There are 4 ways to turn a row about zero (a turn may also mirror it). The second row of each pair is the first, turned, with some noise. The first 40 pairs use one turn. New pairs use 3 turns, one after the other, and a turn may come again.
In the rows, 100 means zero.
Some pairs, each with its turns in order after it:
[92, 107, 105, 98, 114, 97, 92, 102, 95]
[101, 97, 102, 115, 86, 97, 101, 99, 105] | Biko

[107, 89, 88, 73, 121, 108, 89, 118, 104]
[82, 103, 109, 96, 80, 103, 72, 93, 82] | Tek

[97, 111, 112, 74, 87, 102, 114, 81, 88]
[104, 128, 95, 87, 118, 90, 98, 83, 109] | Tek

[85, 132, 102, 102, 88, 117, 89, 121, 96]
[102, 87, 99, 80, 109, 134, 102, 79, 105] | Tek

[112, 90, 96, 113, 109, 98, 96, 115, 76]
[97, 95, 102, 75, 107, 85, 117, 90, 98] | dogu

[115, 99, 85, 95, 116, 91, 100, 68, 106]
[104, 95, 93, 90, 91, 72, 112, 108, 76] | Biko

[106, 124, 74, 110, 100, 115, 104, 114, 110]
[82, 71, 112, 95, 97, 106, 103, 82, 116] | Tek

[90, 103, 101, 91, 76, 65, 94, 92, 92]
[130, 116, 84, 89, 88, 97, 99, 106, 121] | Tek

[130, 91, 65, 97, 117, 87, 92, 115, 92]
[104, 74, 124, 83, 135, 91, 110, 98, 95] | dogu

[101, 98, 98, 105, 85, 98, 133, 104, 105]
[85, 106, 96, 115, 100, 94, 105, 92, 127] | zezas

[101, 89, 107, 111, 82, 110, 109, 78, 103]
[86, 106, 102, 114, 120, 91, 96, 119, 107] | zezas

[98, 120, 107, 112, 128, 107, 105, 67, 110]
[114, 89, 104, 112, 94, 75, 137, 97, 97] | Biko

[96, 108, 76, 104, 118, 108, 91, 128, 117]
[87, 72, 118, 101, 84, 118, 83, 96, 100] | Tek

[96, 106, 71, 84, 62, 92, 85, 88, 108]
[87, 76, 102, 94, 125, 97, 74, 104, 71] | Biko

[113, 103, 85, 117, 114, 99, 102, 100, 90]
[121, 103, 83, 99, 93, 99, 104, 91, 93] | Biko

[98, 105, 112, 98, 108, 103, 97, 92, 100]
[98, 111, 88, 102, 104, 103, 97, 102, 100] | dogu

[95, 124, 100, 67, 127, 84, 107, 103, 106]
[74, 97, 88, 126, 77, 98, 116, 117, 88] | Biko

[103, 104, 89, 128, 137, 83, 109, 90, 74]
[125, 108, 85, 86, 128, 88, 117, 67, 109] | dogu

[71, 93, 85, 96, 101, 119, 82, 126, 102]
[90, 91, 117, 107, 87, 125, 83, 70, 97] | Biko

[96, 121, 93, 91, 84, 118, 97, 97, 91]
[113, 123, 85, 100, 104, 90, 114, 104, 96] | zezas

[118, 128, 108, 109, 97, 114, 122, 118, 71]
[77, 84, 67, 96, 127, 104, 102, 80, 109] | Tek

[102, 103, 115, 102, 89, 92, 122, 114, 97]
[93, 106, 89, 99, 111, 115, 104, 111, 120] | Biko

[110, 109, 90, 81, 113, 113, 81, 103, 123]
[109, 119, 122, 78, 85, 104, 107, 102, 86] | zezas

[86, 99, 100, 82, 92, 89, 107, 82, 92]
[91, 79, 105, 93, 96, 98, 99, 124, 98] | Biko

[124, 115, 102, 108, 99, 87, 116, 94, 116]
[83, 95, 100, 93, 107, 86, 105, 118, 124] | Tek

[99, 141, 78, 93, 100, 95, 99, 95, 107]
[126, 87, 98, 120, 112, 84, 82, 114, 112] | dogu

[95, 133, 119, 104, 103, 85, 116, 108, 67]
[96, 80, 62, 114, 96, 98, 126, 84, 90] | zezas

[111, 96, 103, 101, 116, 119, 67, 96, 100]
[90, 109, 92, 100, 122, 97, 121, 123, 85] | dogu

[103, 100, 85, 121, 84, 89, 99, 101, 100]
[110, 81, 94, 102, 89, 94, 115, 103, 114] | Tek

[110, 127, 113, 107, 84, 85, 92, 83, 87]
[116, 92, 94, 120, 122, 83, 95, 122, 103] | Biko

[91, 85, 105, 98, 91, 92, 109, 100, 96]
[100, 91, 102, 108, 113, 92, 94, 94, 111] | zezas

[101, 85, 94, 106, 93, 98, 96, 83, 95]
[95, 103, 101, 104, 114, 97, 81, 106, 96] | zezas

[89, 87, 130, 115, 93, 117, 80, 124, 90]
[74, 107, 81, 81, 75, 96, 124, 114, 102] | dogu

[103, 83, 118, 124, 127, 122, 111, 84, 83]
[86, 104, 95, 138, 122, 97, 116, 103, 75] | Tek

[82, 96, 109, 83, 99, 98, 126, 93, 98]
[96, 97, 107, 112, 121, 94, 116, 78, 108] | zezas

[113, 59, 131, 121, 103, 77, 93, 120, 102]
[80, 88, 86, 58, 90, 130, 118, 83, 88] | dogu

[94, 101, 75, 113, 114, 82, 87, 126, 136]
[120, 101, 124, 104, 60, 121, 84, 96, 109] | zezas

[98, 114, 104, 107, 140, 93, 82, 80, 123]
[113, 108, 71, 113, 136, 121, 106, 108, 104] | dogu

[94, 105, 113, 88, 91, 90, 79, 82, 109]
[93, 96, 81, 117, 99, 107, 91, 106, 79] | dogu

[112, 126, 72, 126, 100, 93, 120, 75, 76]
[76, 124, 62, 127, 96, 113, 88, 92, 85] | zezas

New pairs, each followed by its turns in order:
[114, 100, 67, 108, 101, 94, 110, 70, 83]
[96, 100, 100, 109, 139, 72, 86, 100, 91] | dogu dogu dogu

[125, 80, 104, 96, 60, 105, 89, 86, 127]
[71, 101, 81, 88, 144, 89, 90, 88, 96] | Biko zezas zezas

[99, 111, 80, 95, 108, 104, 125, 101, 108]
[97, 78, 92, 110, 117, 107, 100, 96, 115] | zezas zezas Tek

[94, 97, 108, 79, 113, 110, 91, 121, 62]
[126, 102, 87, 132, 90, 112, 95, 99, 72] | Tek zezas Biko

[95, 91, 92, 109, 79, 107, 123, 93, 105]
[100, 88, 113, 90, 103, 106, 114, 116, 122] | zezas Tek zezas

[102, 102, 113, 98, 107, 109, 85, 95, 99]
[92, 99, 106, 98, 99, 89, 112, 90, 105] | dogu zezas Tek

[93, 106, 91, 92, 94, 99, 78, 87, 114]
[110, 106, 95, 101, 106, 94, 79, 82, 112] | zezas zezas zezas

[89, 79, 95, 76, 113, 104, 105, 96, 86]
[89, 113, 97, 81, 107, 90, 96, 79, 82] | Biko Tek zezas

[107, 108, 116, 95, 108, 99, 96, 115, 114]
[89, 92, 116, 103, 111, 95, 99, 113, 88] | Biko Tek Tek

[105, 108, 89, 83, 109, 97, 102, 74, 99]
[94, 92, 117, 107, 103, 99, 109, 126, 101] | Biko Biko dogu

[81, 104, 84, 115, 101, 81, 81, 96, 85]
[94, 84, 100, 121, 78, 99, 76, 99, 109] | dogu Tek zezas

[81, 112, 104, 82, 91, 102, 101, 116, 90]
[92, 84, 98, 95, 88, 95, 87, 124, 101] | dogu zezas zezas

[130, 106, 108, 92, 93, 96, 72, 123, 86]
[105, 112, 94, 110, 107, 106, 80, 100, 56] | Tek Tek dogu

[108, 120, 104, 91, 114, 61, 102, 111, 101]
[82, 96, 84, 61, 109, 95, 108, 110, 103] | Tek zezas Tek

[101, 97, 105, 115, 103, 87, 90, 105, 93]
[99, 113, 82, 96, 99, 106, 101, 97, 93] | dogu dogu dogu

[102, 103, 109, 137, 124, 75, 86, 92, 94]
[86, 127, 97, 110, 82, 96, 95, 76, 72] | zezas zezas Biko

[99, 102, 95, 94, 106, 105, 107, 106, 54]
[89, 100, 117, 93, 88, 72, 96, 76, 80] | zezas Biko dogu

[79, 152, 77, 86, 119, 109, 94, 98, 90]
[105, 129, 105, 135, 90, 100, 66, 83, 74] | dogu Biko zezas

[97, 95, 136, 105, 101, 101, 94, 110, 96]
[102, 109, 94, 123, 96, 94, 123, 95, 84] | Tek Tek dogu

[109, 82, 80, 110, 104, 111, 130, 129, 102]
[108, 140, 111, 110, 119, 102, 112, 111, 116] | Biko Tek Tek

[98, 100, 89, 127, 76, 96, 118, 80, 87]
[128, 89, 93, 123, 92, 104, 84, 77, 95] | dogu zezas zezas

[87, 132, 91, 98, 97, 104, 88, 92, 103]
[116, 86, 113, 102, 86, 98, 101, 81, 118] | zezas zezas Tek

[100, 94, 94, 104, 79, 124, 111, 108, 112]
[103, 105, 112, 87, 102, 111, 83, 109, 76] | zezas Tek Tek

[116, 95, 123, 92, 89, 88, 114, 86, 80]
[121, 79, 89, 78, 99, 112, 89, 90, 91] | Tek Biko Biko

[92, 105, 120, 103, 102, 110, 98, 100, 62]
[117, 103, 92, 105, 100, 95, 65, 87, 84] | Biko Tek Tek

[91, 88, 85, 104, 103, 85, 95, 89, 94]
[98, 101, 91, 104, 115, 103, 84, 115, 92] | Biko Tek Biko

[90, 119, 101, 105, 113, 116, 81, 83, 98]
[93, 102, 96, 108, 96, 126, 117, 91, 119] | Tek zezas zezas

[103, 109, 99, 75, 124, 83, 113, 89, 87]
[84, 118, 95, 85, 95, 69, 112, 101, 89] | dogu zezas dogu

[107, 96, 102, 107, 124, 80, 96, 109, 75]
[102, 125, 80, 80, 98, 100, 100, 97, 80] | zezas Biko Tek

[92, 100, 103, 69, 105, 117, 83, 95, 110]
[102, 110, 80, 72, 83, 103, 102, 85, 102] | Biko zezas Biko

[115, 123, 103, 89, 93, 66, 116, 86, 115]
[132, 101, 113, 130, 104, 115, 104, 95, 117] | Tek Biko Tek

[95, 103, 86, 115, 92, 95, 115, 105, 116]
[105, 94, 90, 101, 81, 99, 103, 109, 122] | zezas zezas zezas

[104, 94, 109, 105, 97, 77, 86, 115, 87]
[103, 96, 85, 89, 87, 77, 100, 112, 103] | Biko zezas zezas

[98, 113, 123, 86, 101, 121, 79, 122, 93]
[101, 108, 104, 90, 82, 127, 131, 90, 102] | Biko Tek Biko

[84, 106, 87, 76, 108, 106, 118, 75, 100]
[84, 75, 119, 98, 114, 88, 102, 121, 109] | Biko dogu Biko

[126, 102, 83, 107, 118, 78, 117, 91, 105]
[112, 88, 89, 82, 84, 81, 71, 96, 101] | dogu Biko dogu

[93, 82, 89, 92, 103, 100, 89, 71, 114]
[126, 117, 105, 115, 87, 103, 115, 88, 98] | Biko dogu Tek

[100, 112, 138, 86, 88, 100, 99, 108, 117]
[99, 90, 110, 72, 102, 123, 112, 122, 112] | Biko Tek zezas

[122, 130, 116, 121, 109, 64, 122, 85, 99]
[92, 105, 146, 64, 118, 94, 83, 110, 102] | zezas Biko zezas

[91, 120, 102, 115, 74, 105, 84, 116, 103]
[92, 109, 82, 118, 112, 109, 77, 103, 118] | Tek zezas dogu

[116, 129, 105, 88, 84, 111, 100, 101, 96]
[110, 101, 110, 108, 96, 90, 126, 101, 124] | zezas zezas Tek

